Each new row is followed by what is left after taking away its nearest point in the smallest flat space through zero that holds the last named rows.
In the rows, zero is written as 100.

K318 (3 x 6)
[[116,97,137,78,51,69],
[130,89,94,36,36,94],
[160,85,114,90,51,83]]
New rows:
[100,85,90,112,102,99] -> [94,86,95,104,96,95]
[103,113,137,93,97,86] -> [108,110,109,91,110,105]
[108,104,108,100,95,95] -> [102,105,101,99,101,101]
[101,118,134,114,105,92] -> [106,114,108,96,103,109]
[126,73,97,87,113,121] -> [103,80,117,88,114,109]

K12 (3 x 6)
[[101,79,101,101,91,86],
[68,95,116,65,116,115],
[106,82,82,71,119,85]]
New rows:
[145,117,103,140,109,97] -> [114,94,120,106,118,100]
[102,145,94,102,98,81] -> [90,121,103,92,92,72]
[112,88,90,104,96,94] -> [102,97,98,100,99,106]
[96,116,100,102,104,119] -> [100,97,97,101,99,105]
[89,104,100,87,125,104] -> [97,99,102,107,109,96]

K351 (3 x 6)
[[107,54,85,87,107,85],
[109,86,110,109,82,134],
[89,106,81,122,92,97]]
New rows:
[94,109,108,73,86,102] -> [90,102,95,83,82,100]
[115,102,104,99,127,79] -> [115,100,103,114,113,98]
[123,108,73,88,106,114] -> [122,112,73,89,106,113]

K637 (3 x 6)
[[77,112,85,102,52,101],
[107,98,101,93,74,125],
[117,89,107,100,55,142]]
New rows:
[127,122,90,74,103,76] -> [132,111,96,94,88,78]
[120,76,108,112,127,81] -> [106,91,94,94,96,92]
[131,112,93,84,74,92] -> [130,109,95,93,88,79]

K434 (3 x 6)
[[106,105,98,120,105,93],
[79,90,77,122,94,104],
[118,95,115,116,131,78]]
New rows:
[125,112,110,73,77,97] -> [108,92,95,98,90,90]
[75,73,82,88,101,128] -> [106,98,98,102,107,116]
[107,86,71,114,118,115] -> [118,97,82,97,112,118]

K595 (3 x 6)
[[99,86,86,70,110,102],
[147,105,101,85,119,94],
[129,117,91,63,108,94]]
New rows:
[109,82,95,90,113,83] -> [98,97,100,100,100,82]
[113,95,75,74,109,78] -> [100,98,86,106,99,79]
[99,100,110,125,63,96] -> [110,88,99,98,77,96]
[104,106,92,129,98,92] -> [101,102,82,107,101,93]
[86,80,110,108,142,95] -> [86,111,110,99,128,90]

K603 (3 x 6)
[[127,100,95,102,71,70],
[99,118,126,96,103,118],
[133,94,107,98,88,127]]
New rows:
[90,130,120,110,97,104] -> [98,107,95,113,96,104]
[115,114,101,97,82,76] -> [102,105,96,97,102,100]
[114,108,103,103,112,109] -> [109,107,97,104,112,97]
[137,79,108,113,101,99] -> [109,90,113,113,115,91]
[85,102,89,135,109,116] -> [98,109,96,135,95,106]

K248 (3 x 6)
[[100,68,88,106,68,86],
[70,122,80,144,74,76],
[116,95,70,136,36,105]]
New rows:
[127,138,103,95,111,120] -> [107,105,99,96,99,90]
[82,111,130,121,106,72] -> [109,100,129,111,94,92]
[83,110,91,104,95,117] -> [85,97,94,95,97,115]
[86,127,101,81,98,89] -> [97,114,98,78,86,93]
[72,107,103,98,124,101] -> [90,96,95,100,101,111]

K173 (3 x 6)
[[127,82,41,94,87,114],
[89,106,70,101,98,120],
[81,78,55,109,107,99]]
New rows:
[105,92,105,127,135,94] -> [115,104,100,121,127,109]
[127,87,98,100,145,86] -> [115,107,97,99,143,106]
[98,111,93,100,94,112] -> [100,101,100,102,97,99]
[88,100,93,116,124,83] -> [108,111,95,108,114,95]
[95,104,102,101,102,132] -> [101,88,106,103,105,114]
[99,91,94,104,95,69] -> [98,110,95,100,90,87]

K483 (3 x 6)
[[72,76,108,95,117,84],
[72,116,80,107,125,102],
[104,131,128,68,122,55]]
New rows:
[84,85,90,109,86,87] -> [94,102,91,105,85,85]
[100,93,93,126,113,105] -> [110,98,104,117,111,95]
[79,72,103,79,105,109] -> [96,99,98,78,100,114]

K568 (3 x 6)
[[65,121,92,120,115,87],
[108,95,93,131,92,95],
[63,114,97,117,138,100]]
New rows:
[115,102,98,110,74,86] -> [102,102,103,100,102,97]
[108,103,127,89,60,114] -> [90,106,125,108,87,117]
[99,93,116,57,84,83] -> [96,87,110,99,102,85]

K258 (3 x 6)
[[111,106,117,118,120,85],
[120,124,108,133,71,82],
[91,98,89,109,95,111]]
New rows:
[92,87,91,129,105,115] -> [105,90,102,102,97,101]
[108,106,104,115,80,113] -> [106,98,109,101,98,112]
[123,112,109,80,115,94] -> [111,111,93,97,106,109]

K331 (3 x 6)
[[116,88,104,107,60,124],
[103,97,118,93,95,157],
[113,82,119,98,78,114]]
New rows:
[106,103,85,127,55,112] -> [94,102,106,110,99,100]
[96,68,145,114,89,61] -> [82,101,113,122,97,99]
[100,91,86,118,114,114] -> [104,83,93,116,111,104]

K628 (3 x 6)
[[118,79,95,80,111,96],
[130,142,77,101,93,75],
[97,121,105,84,92,47]]
New rows:
[115,107,110,115,122,101] -> [108,104,116,112,121,96]
[127,131,122,103,75,94] -> [120,103,130,96,83,107]
[92,129,90,70,106,116] -> [85,120,96,68,107,117]

K808 (3 x 6)
[[135,117,132,109,116,85],
[109,110,84,93,110,87],
[103,116,112,109,127,92]]
New rows:
[117,70,92,88,51,103] -> [100,94,99,103,101,96]
[74,98,101,85,71,73] -> [80,107,113,92,86,68]
[94,126,72,79,115,125] -> [107,120,99,86,102,131]
[102,81,85,110,85,126] -> [112,96,90,113,106,115]
[126,74,81,89,102,107] -> [113,78,95,100,117,112]

K804 (3 x 6)
[[143,98,102,110,70,83],
[121,90,53,98,78,127],
[129,99,92,79,98,75]]
New rows:
[115,128,75,119,80,121] -> [103,133,93,104,102,101]
[88,75,98,115,94,114] -> [97,76,101,101,100,96]
[114,88,79,80,121,82] -> [103,90,96,109,110,96]
[130,105,84,120,85,74] -> [97,107,86,116,107,87]
[120,122,120,71,97,121] -> [114,122,121,77,96,128]

K518 (3 x 6)
[[75,116,129,141,126,119],
[72,125,126,138,131,119],
[103,97,88,114,102,128]]
New rows:
[101,108,126,110,94,110] -> [107,110,111,95,90,108]
[100,83,108,88,110,104] -> [98,89,105,87,114,107]
[145,99,89,61,78,97] -> [123,112,116,94,99,109]
[92,101,100,108,124,89] -> [101,90,92,104,115,92]
[94,98,111,66,102,97] -> [93,93,112,81,104,114]
[96,102,97,73,114,99] -> [97,90,105,88,111,107]

K19 (3 x 6)
[[123,111,104,97,117,79],
[117,101,95,72,93,87],
[103,114,92,102,113,95]]
New rows:
[96,87,74,89,111,89] -> [95,79,86,101,111,90]
[99,97,95,115,108,111] -> [107,95,95,102,103,106]
[67,95,124,107,93,119] -> [88,110,116,89,104,100]
[81,73,100,96,78,103] -> [93,93,95,101,102,89]

K584 (3 x 6)
[[128,113,86,114,65,106],
[108,88,115,130,62,128],
[65,101,112,104,105,101]]
New rows:
[104,68,106,79,105,87] -> [96,86,99,89,85,86]
[108,80,88,108,55,109] -> [92,81,87,89,86,94]
[104,91,97,69,114,102] -> [97,99,98,83,92,109]
[100,94,124,127,109,96] -> [107,106,111,120,110,86]
[107,95,74,120,67,117] -> [93,88,78,102,100,106]

K806 (3 x 6)
[[101,121,126,99,60,119],
[127,93,111,86,89,87],
[78,91,89,95,83,93]]
New rows:
[136,100,74,86,90,112] -> [117,104,68,93,91,120]
[84,95,88,85,122,98] -> [95,104,103,82,106,104]
[89,72,120,112,92,100] -> [94,75,121,115,101,103]
[126,140,108,99,109,92] -> [100,127,91,95,100,82]
[96,101,91,89,97,103] -> [101,104,94,90,101,105]

K153 (3 x 6)
[[107,76,101,119,111,142],
[41,105,92,111,40,134],
[87,103,142,117,56,135]]
New rows:
[112,120,117,131,80,119] -> [110,120,90,121,97,101]
[123,116,94,73,85,64] -> [117,97,90,90,85,104]
[75,104,87,115,97,102] -> [94,105,102,114,107,96]
[102,85,98,107,71,112] -> [112,88,93,100,85,95]
[115,80,135,124,117,108] -> [89,91,107,113,106,89]

K778 (3 x 6)
[[130,116,138,90,85,92],
[62,111,109,101,106,80],
[98,84,89,106,85,115]]
New rows:
[102,97,89,101,113,107] -> [99,100,102,100,102,103]
[102,132,82,106,79,115] -> [99,137,83,105,86,110]
[104,121,111,92,83,110] -> [97,117,95,94,95,112]
[110,77,92,96,110,94] -> [102,81,104,95,103,88]

K20 (3 x 6)
[[45,68,82,98,125,125],
[103,117,65,104,106,85],
[87,103,128,123,114,80]]
New rows:
[130,73,107,122,99,92] -> [120,70,92,120,104,96]
[125,127,79,80,103,86] -> [100,106,104,84,112,98]
[128,81,129,120,86,131] -> [114,92,94,129,102,116]
[85,105,131,89,89,102] -> [86,114,104,88,92,97]

K733 (3 x 6)
[[90,109,119,135,120,109],
[84,143,98,98,93,123],
[145,87,82,79,76,102]]
New rows:
[103,90,80,124,124,106] -> [98,97,71,106,114,106]
[94,100,109,101,106,115] -> [98,94,105,94,102,111]
[102,122,93,74,107,120] -> [105,100,101,87,119,108]
[125,108,110,86,91,92] -> [107,109,117,93,101,88]
[85,102,90,127,89,98] -> [92,97,84,118,83,95]
